Every row belongs to one group in each of 4 separate groupings. Each group adds its own fixed numbers to the row, and there is some noise. The rows also spread widely along 16 directions, which tell nothing about the answers.
In the rows, zero is written as 128.
Some rows, each with its group in each grouping after it:
[126 136 130 128 112 135 127 151 115 142 154 145 100 133 122 136 136 127
 130 157 120 143 125 139 159 119 146 137 130 121 134 123 128 104 110 151
 115 114 138]
J_959 J_335 F (2)
[141 201 101 178 143 127 107 131 118 154 137 186 127  96 179 196 129 177
 127 122 136 112 133 136 161 113 144 118 132 138 137 119 114  99  99 146
 110 132 114]
J_96 J_477 W (3)
[ 90  66 159 161 147  97 162 149 151 159 167 108 119 149 138 172 155 137
 136 147  99 182 195  72 117 133 100 133  89 134 103 120 135 143  69 183
 113  87 100]
J_593 J_618 T (2)
[160 146 109 121 155 141 135 160  85 107  88 172 129 121  43 122  91 127
 169 159 148 149  43 126 148 128 134  85 154 162 157 146 180 168 120 126
  99 113 154]
J_959 J_618 X (0)
[124 122 125 139 137 133 124 132 140 123 110 138 135 127 101 114 129 131
 139 100 147 137 144 145 123 146 114 137 116 109 146 104 159 118 140 169
 125 121 139]
J_593 J_335 F (3)
[144 143 120  90  89 141 132 136 156  91  75 135 122  90 132 132 117 127
 135 118 130 129 103 174 163 119 153 142 159 143 139  97 124 140 154 120
 134 121 134]
J_96 J_477 T (1)
[ 81 107 144 138 106 120 134 120 161 129 137 124  93 166 118 109 142 124
 142 129  91 155 146  82 132 126  90 125 122  87 129  92 135 169 117 145
 116  98  96]
J_593 J_477 A (0)
[151 103 126 152 105 134 141 161 158 109 104 145 106  81 162 197 103 161
 145 108 132 134 178 163 136 126 136 136 121 118  97  77 167 119 115 211
 104 105 111]
J_959 J_618 A (1)
[131 103  97 134 112 150 105 124 112 120  92 187 107 148 101 110 114 144
 159 167 132 169  71 117 134 109 142  94 154  93 139 105 156 143 125 145
  99  99 126]
J_959 J_477 X (1)
[134  72 135 145 170 107 147 151 179 119 104  86 143 120 132 154 140 138
 130 102 115 132 174 121  82 154 100 140 105 146  87 106 144 158  95 151
 137 106 129]
J_959 J_335 W (3)
[110 123 127 126 110 146 148 120 170 142 101 147 162 107 152 113 144 115
 143  85 163 156 153 147 140 123 143 143 150 104 132 101  94 111 170 138
 150  81 104]
J_96 J_335 F (0)
[199 115 107 170 131 174 116 134 120 141 145 184 141 133 154 123 114 152
 155 147 164 114 111 154 106  97 128 122 110 121 116 150 116 134 131 185
 118  76 135]
J_96 J_618 W (0)
[143 138 107 165 146 117 120 137 122 102  68  97 144 132  97  69 146 112
 135 127 110  79  81 128 104 112  88 120 166 175 136  88 151 152 151  67
 121 182 161]
J_593 J_477 W (2)
[152 101 105 188 206 133 120 150 126 114  87 143 155 111 150 143 118 155
 111 111 140 109 118 132  92 113 118  86 157 124  72 116 127 118 121  94
 136 118 131]
J_593 J_335 X (3)
[ 72 146 118  64 131 113 116 103 132 153 157 156 152 121  69 117 130 115
 123  93 183 150 132 119 128 183 148 136 120  89 148 172 152 131 119 135
 114 116 156]
J_96 J_335 A (2)
[162 144 109 122 178 118 102 110 116 133 148 139 132 144 141 137 106 152
 129 160 109  93  93  91  92 153  91 135  96 132 116 161 121 170  88 126
 115 162 165]
J_96 J_477 A (3)
[190 140 112 148 158 146 132 131  64 133 106 141 141 124 106 114 118 136
 147 161 149 112  77 135 100 124 117  99 124 176 163 191 128 129 156 122
 109 172 158]
J_593 J_477 W (1)
[154 153 122 102 131 143 109 121 100 109 105 168 129 175  89 201  40 157
 147 121 144 168 185 157 164 132  95 106 105  88 153 110 187 126 127 203
 140  74 123]
J_96 J_335 F (3)
[125 145 149 185 148 124 147 150 131 122 150 126 134 159  66  75 138 100
 141  92 136 106 133 104 123 138  72 117 114 127 129 115 160 168 144 142
 113 106 131]
J_593 J_477 A (0)
[125 129 103 119 118 134  89 121 127 136 131 167 140 158 109 150 113 150
 142 153 137 162 134 135 131 122 134 110 132 131 145 138 144 152 108 141
 121  86 127]
J_96 J_477 A (3)
[131 129 119  81 158 137 137 138 154 146 126 117 148 144 161 129 142 104
 132 105 108 129 126 168 157 120 119 183 143 156 125  97 105  64 138 138
 161 137 181]
J_593 J_335 W (0)
[115 152 121 148 153 113 154 156 148  77  60 152 108  82  82 122 104 121
 134  82 127 109  66 114 175 140 125 117 180  87  86  42 167 158 133 107
 101 115 139]
J_959 J_477 T (3)
[174  82 111 132 145 166 100 147 108 115 107 124 107 125 118 139 140 170
 120 190 135 146 112 170  70 103 158  59 126 183 154 235 120 154 112 103
 138 106 117]
J_593 J_335 W (0)
[ 96 109 145 132 148 121 147 163 150 159 163 105 130 171 163 170 173 125
 104 130  86 176 185 136 160  94 134 132 138 166 100 121  91  88  99 118
 157  75 112]
J_593 J_477 W (1)
[163 144 134 131 136 126 141 146 100 126 126 120 172 127  96 153 101 126
 130 136 156 134 148 136 127 136 127 108 117 170 132 167 124 166 141 113
 133 103 129]
J_96 J_477 F (3)
[114 152 145  97 115 109 134 112 129 118 128  97  88 109  66  88 160 127
 141 139 118 115  98 104 105 175 113 142  91 147 198 170 161 182 109 130
 105 185 142]
J_96 J_618 W (2)
[156 150 106 192 132 125 131 156 102 108  82 119 152  98 137 119 107 119
 131 114 130  68 108 142 114 108 104 103 168 160 113  85 141 131 162  88
 112 179 135]
J_593 J_335 A (0)
[158 167 109 152 176 155 111 127 114 112 124 190  92 121 147 129 104 167
 118 145 125 108  69 116 146 108 126  95 143  85 105 144  98 140 118 110
 120 102 126]
J_593 J_477 F (3)
[142 124 134 118 102 140 158 133 105 120 106 125  92 108  96  71 154 108
 161 156 120 133  51 128 137 126 135 139 135 144 173 136 128 139 158 130
 100 165 142]
J_593 J_618 W (1)
[130 116 189 151  95 108 197 173  90 134 174  52 114 162  76  80 156  61
 136 161  87 126 138 102 152 120  89 156 111 169 134 112 123 153 151 116
 118 142 135]
J_593 J_618 F (2)
[129  81 132 180 104 166 118 135 152 110 111 121  65 149 137  60 179 122
 128 113  99 108 121 172 114 100 113 137 133  72 135  64 151  81 157 165
 128 135 132]
J_593 J_335 W (0)
[145 121 134  90  93 172 111 134 150 119 162 151  75  86 164 154 152 169
  93 145 148 141 140 187 126 122 202 112 117 109 127 215  86 125 120 136
 138  79 102]
J_96 J_477 A (1)
[111 124 163  46 123 117 190 152 172  93  97  84 102  61  64 101 149  84
 140  81 130 127  92 142 150 194 143 174 130 144 143 135 151 153 152 134
 118 155 169]
J_959 J_477 A (0)
[135 163 107 169 125 126 110 138  97  75  56 157 105 164  32  89  89 131
 163 117 120 112  78 117 140 116  74  79 149 116 163  63 222 182 142 131
  90 135 135]
J_593 J_477 W (1)

New rows. What belongs after each?
[101 224 111 131  99 124 107 109 126 178 167 147 146 105 144 110 180 125
 121 114 152 108 128 148 160 125 152 157 140 165 188 145  95  95 135 100
 130 161 128]
J_96 J_618 W (2)
[ 89 151 145 151 161 113 135 129 145 134 175 154  87 140  88 110 149 136
 117  64 132 108 137  93 131 174  97 142  77  54 120 109 183 122  95 201
  90 128 149]
J_593 J_477 W (1)
[153 123 129  54 163 111 179 145 113 126  96 117 141 139 136 171  94 107
 159 158  90 158  79 106 165 129 113 157 145 165 114 119 102 134 115 117
 136 135 163]
J_96 J_335 W (1)
[103 131  93 198 143 105  98 112  51 194 161 174 191 164 135 170  99 153
 123 145 170 150 180  77  88 132 124  72 111 103 123 153 142 112 107 143
  93 134 110]
J_96 J_335 F (1)
[132 163 114 149 110 119 109 145 101 167 175 121 164 177 111 126 128 104
 138 156 123 128 158 137 147 109 103 145 135 188 142 113 139 125 120 128
 125 127 147]
J_959 J_618 A (2)
[103 102 107 167 163 128 130 124 141 164 107 161 207 150 102  95 150 112
 159  86 178 172 149 123 120 134 113 137 144 128 133  93 138 101 164 155
 127  87 145]
J_593 J_477 F (3)
[144  82  95 181 188 142 116 110 136 161  86 136 154 123 207 134 160 158
 144 150 116 147 134 129  84 101 111 125 157 155 122 124  85  78 142 117
 146 151 122]
J_593 J_618 A (3)
[133 140 121 114 174 147 122 111 132 129 127 146 112 130 160 127 129 137
 101 115 119 112 103 134 136 127 126 129 140  88 106 138  99  94 131 110
 146 135 152]
J_96 J_477 T (0)
[100 130 124 122 132 137 133 100 146 167 153 179 132 105 178 151 140 153
 121 106 164 163 146 107 127 141 155 126 117  60 116 155  83 104 121 153
 129  91  92]
J_96 J_335 X (1)
[179  83 136 153  85 158 172 174  75 156 139 114 156  82 162 169 135 111
 112 162 173 155 153 195 135  94 203 108 153 175 101 180  72  78 181 118
 131 102 111]
J_959 J_335 T (1)
[132 167 106 110 117  92 162 137 121 149  96 129 204  85 156 181 100 117
 154 122 149 133 123 104 146 131 135 138 152 192 124 115  93 160 131  98
 118 143 120]
J_96 J_335 W (1)
[116 122 115 106 140 124 120 118 149 155 150 126 140 152 168 163 113 133
 118 135 111 147 162 116 128 132 113 143 118 117 104 123 103 127  99 141
 145 106 126]
J_959 J_335 T (0)
[115 146 139  89 123 105 148 134 132 119  93  85 137 163 123 143 116 107
 143 142  75 156 144 117 159 127  90 147 140 170 156  86 123 141 127 101
 156 146 126]
J_96 J_335 F (1)
[ 88 106 100  87  82 128  51 114 102 131 142  67 144 203 101 125 112 123
  65 149 108 131 205 186 100 127 135 112 134 117 127 122 162 113 126  75
 160 143 146]
J_959 J_335 F (3)
[113 149  92  94 165 151  97 129 152 141 119 179 143 128 135 132 142 144
 128 124 146 157 102 156 145 114 157 113 168 153 143 164 107 108 121 105
 142  91 143]
J_593 J_477 A (0)
[137 162 149 156 126 136 125 161 111 117 186 140  73 142  96 140 123 141
 112 118 122 108 151 146 144 137 111 115  87 109 135 143 168 128 101 181
 107 116 126]
J_593 J_335 A (1)
[152 138 131 143 121 151 127 118 148 132 100 119 117 125 103  96 165 130
 156 116 137 134 137 158 110 142 107 139 106 164 199 145 145 124 158 170
 133 145 132]
J_959 J_477 W (0)
[ 55 100 130   4 123 114 141  95 163 145 141 102 118 117 141 118 156 110
  94 126 117 161 110 102 138 152 169 159 145  89 100 168  71 134 118  69
 141 119 147]
J_593 J_477 W (2)
[ 98 109 160 125  90 134 173 131 134 124 122 126  84 113  85  55 169  94
 157 138 124 157  86 103 153 129 131 146 138  92 158 114 123 146 161 137
 104 118 117]
J_593 J_618 F (2)
[154 134 144 191  71 135 155 139 130 148 137  97 154  93  89  41 183  85
 160 127 168 106 114 141  95 149 121 149 106 188 192 146 122 163 184 146
 108 161 123]
J_959 J_335 T (0)
[151 113 137 111 121 113 164 142 116 143 124  96 195 179  74 107 117  72
 174 129 128 142 131 118 131 138  81 164 114 189 147 104 147 158 155 150
 128 123 172]
J_96 J_477 W (0)
[144 111 149  79 143 147 149 114 171 120 125 136  96  79 126 101 163 136
 147 113 144 134  97 137 117 168 132 174  94 116 158 166 122 121 133 183
 121 142 161]
J_593 J_477 X (2)
[191 145 159 192 197 165 147 128 117 107 112 148  69 162 114 103 137 160
 146 159 106 142 104 105 119 110  71  79 106 111 158 176  94 164 137 130
 158  80  80]
J_96 J_335 F (3)
[155 114 131  38 156 141 140 109 108 110 110 111 121 146 108 167  53 123
 123 124 125 142 142 144 140 158 104 141 107  96 114 146 152 127 139 161
 148 132 170]
J_959 J_618 T (0)
[158 148 130  98  79 161 110 112 130  91  98 153  70 133 127 140  98 162
 143 157 115 145 126 157 149 118 126 116 112  99 173 132 140 153 137 167
 128 112 105]
J_96 J_477 F (1)
[ 83 128 129 148 135 135 146  63 105 140  61 143 129 120 103  77 139 129
 136  91 171 167 135  86 100 156 111  83 145  36 173 144 118 120 204 103
 133 148  76]
J_96 J_335 F (1)
[190 110 116 213 161 156  86 159 126 101 135 131  86 166 156 138 119 168
 103 144  91  80 150 167  99  99  89 110 105 119  87  91 166 109  97 172
 129 129 148]
J_959 J_477 T (1)
[107 168 153 166 135 103 172 130 150 190 153 122 143  95 147 158 178 139
 162 140 132 178 175  69 125 160 114 132  86 198 196 183  80 158 105 158
 123 131  68]
J_959 J_335 F (0)
[135  49 101  46 158 167  93 107 161 106  74 135 104 148  98  82 161 141
 141 154 127 168  79 178  90 130 148 138 143 129 157 168 147 106 130 137
 146 117 189]
J_593 J_477 W (2)
[110 139  97 185 114  94 130 142  90 147  80 151 150  60 140 154 137 143
 147 148 142 118  99 104 119 130 157 111 162 152 148  95 149 105 118 114
  73 207 133]
J_96 J_335 F (2)
[133 151 132  84 115 146 126 113 112 137 127 138  90 147 133 170 106 143
 137 157 109 175 151 147 172 130 125 136 116 110 170 135 118 102 131 163
 145 116 114]
J_959 J_335 F (3)
[172 167 151 105  91 147 135 120 166  94 119 106  71 139 104  80 143 123
 159 150  94 107  98 133 143 128  81 161 102 153 177 127 119 198 136 146
 136 123 123]
J_959 J_477 W (2)
[134 121 140 122 169 120 159 153 125 124 103 111 150 153 113 146 112 121
 148 125 111 161 150 119 141 124  92 129 130 168 128 113 138 135 129 136
 144 111 132]
J_593 J_618 F (1)
[151 147 122 132 170 165 108 138 149 115 163 175 105 106 133 129 117 165
  97  91 165  93 128 156 115 143 142 115  96  77  99 173 133 123 111 170
 124  91 148]
J_593 J_477 F (0)
[117 142 124  63  92 143 112 132 181 111 144 111 136 121 122  94 128 109
 102 104 138 110 123 163 132 139 151 153 136 120 111 129 108 168 128  93
 156  90 135]
J_959 J_335 X (0)
[131 176 143  95  80 145  99  88 125 130 188 141  67 140 120 131 117 152
 108 116 140 101 169 147 129 157 113 148  58  50 168 162 148 129 115 199
 121 135 125]
J_96 J_335 W (2)
[122 165 119 108 129 113 129 111 145 143 121 125 122  85 131 135 144 146
 134 130 139 119 118 109 113 159 130 137 115 149 160 166 113 160 108 123
 116 156 123]
J_959 J_335 W (2)
[ 80 157  95 166 106 114  62 131 151 134 141 142 126 174 122 112 153 143
 115 152  91 131 129 129 140 100 122 119 152 140 141  70 146 153  77  90
 128 109 114]
J_96 J_618 T (3)
[147 115 187 195 125 142 156 154 164 115 129  67  70 176 108 101 183 118
 145 128  75 149 208 146 132 107  53 135 107 161 161 101 139 136 146 163
 166  92  79]
J_959 J_618 A (2)
[169 125 135 119 135 140 122 129 122 174 178 118 162 170 123 116 161 131
 158 194 134 173 146 128  88 137 114 143  69 223 199 229  88 157 108 159
 149 112 130]
J_96 J_335 F (1)
[109 121  90 162  88 123  70 152 128 146 154 115 160 139 114 100 145 124
 107 135 135  93 149 166  88 132 148 136 123 154 131 101 173 120 101 133
 105 162 167]
J_959 J_335 F (0)
[ 98 100 109 150 164 122 105 129 141 112 112 119 125 172 121  66 137 118
 106 108  94  99 105 107 104 126  93 135 144  78  81  61 154 123 120 105
 120 152 169]
J_593 J_477 F (1)
[122 152 111 164  88 119 111 137 153 141 131 133 120 124 168 132 148 134
 142 132  99 112 144 135 142 118 114 161 134 149 136  59 136 117 119 158
 107 159 128]
J_959 J_477 A (1)
[124  99 161 120 152 149 137 132 111 109 137 105  76 184  70 101 125 124
 118 129 107 150 152 127 116 142  88 103  92  82 150 156 163 132 133 157
 141 110 129]
J_593 J_335 F (0)
[100 199 157  89  40 123 166  97 143 137 138 150  91  91 127 130 130 116
 156 138 137 163 120  96 202 134 136 145 127 103 191 137  74 178 152 131
 123  96  61]
J_96 J_335 T (2)
[175 144 118 214 198 143 145 158 113 139 128 198 133 110 135 153 128 162
 149 125 158 128  95 111 134 105 122  89 133 133 101 144 112 133 116 155
 103  71 117]
J_593 J_477 W (3)
[159 134 129 151 125 144 137 135 191 110 116 158 120  92 170 114 140 140
 145 118 137 112 110 134 134 110 121 150 133 115 108 103  89 162 124 146
 136  74 108]
J_96 J_335 T (2)
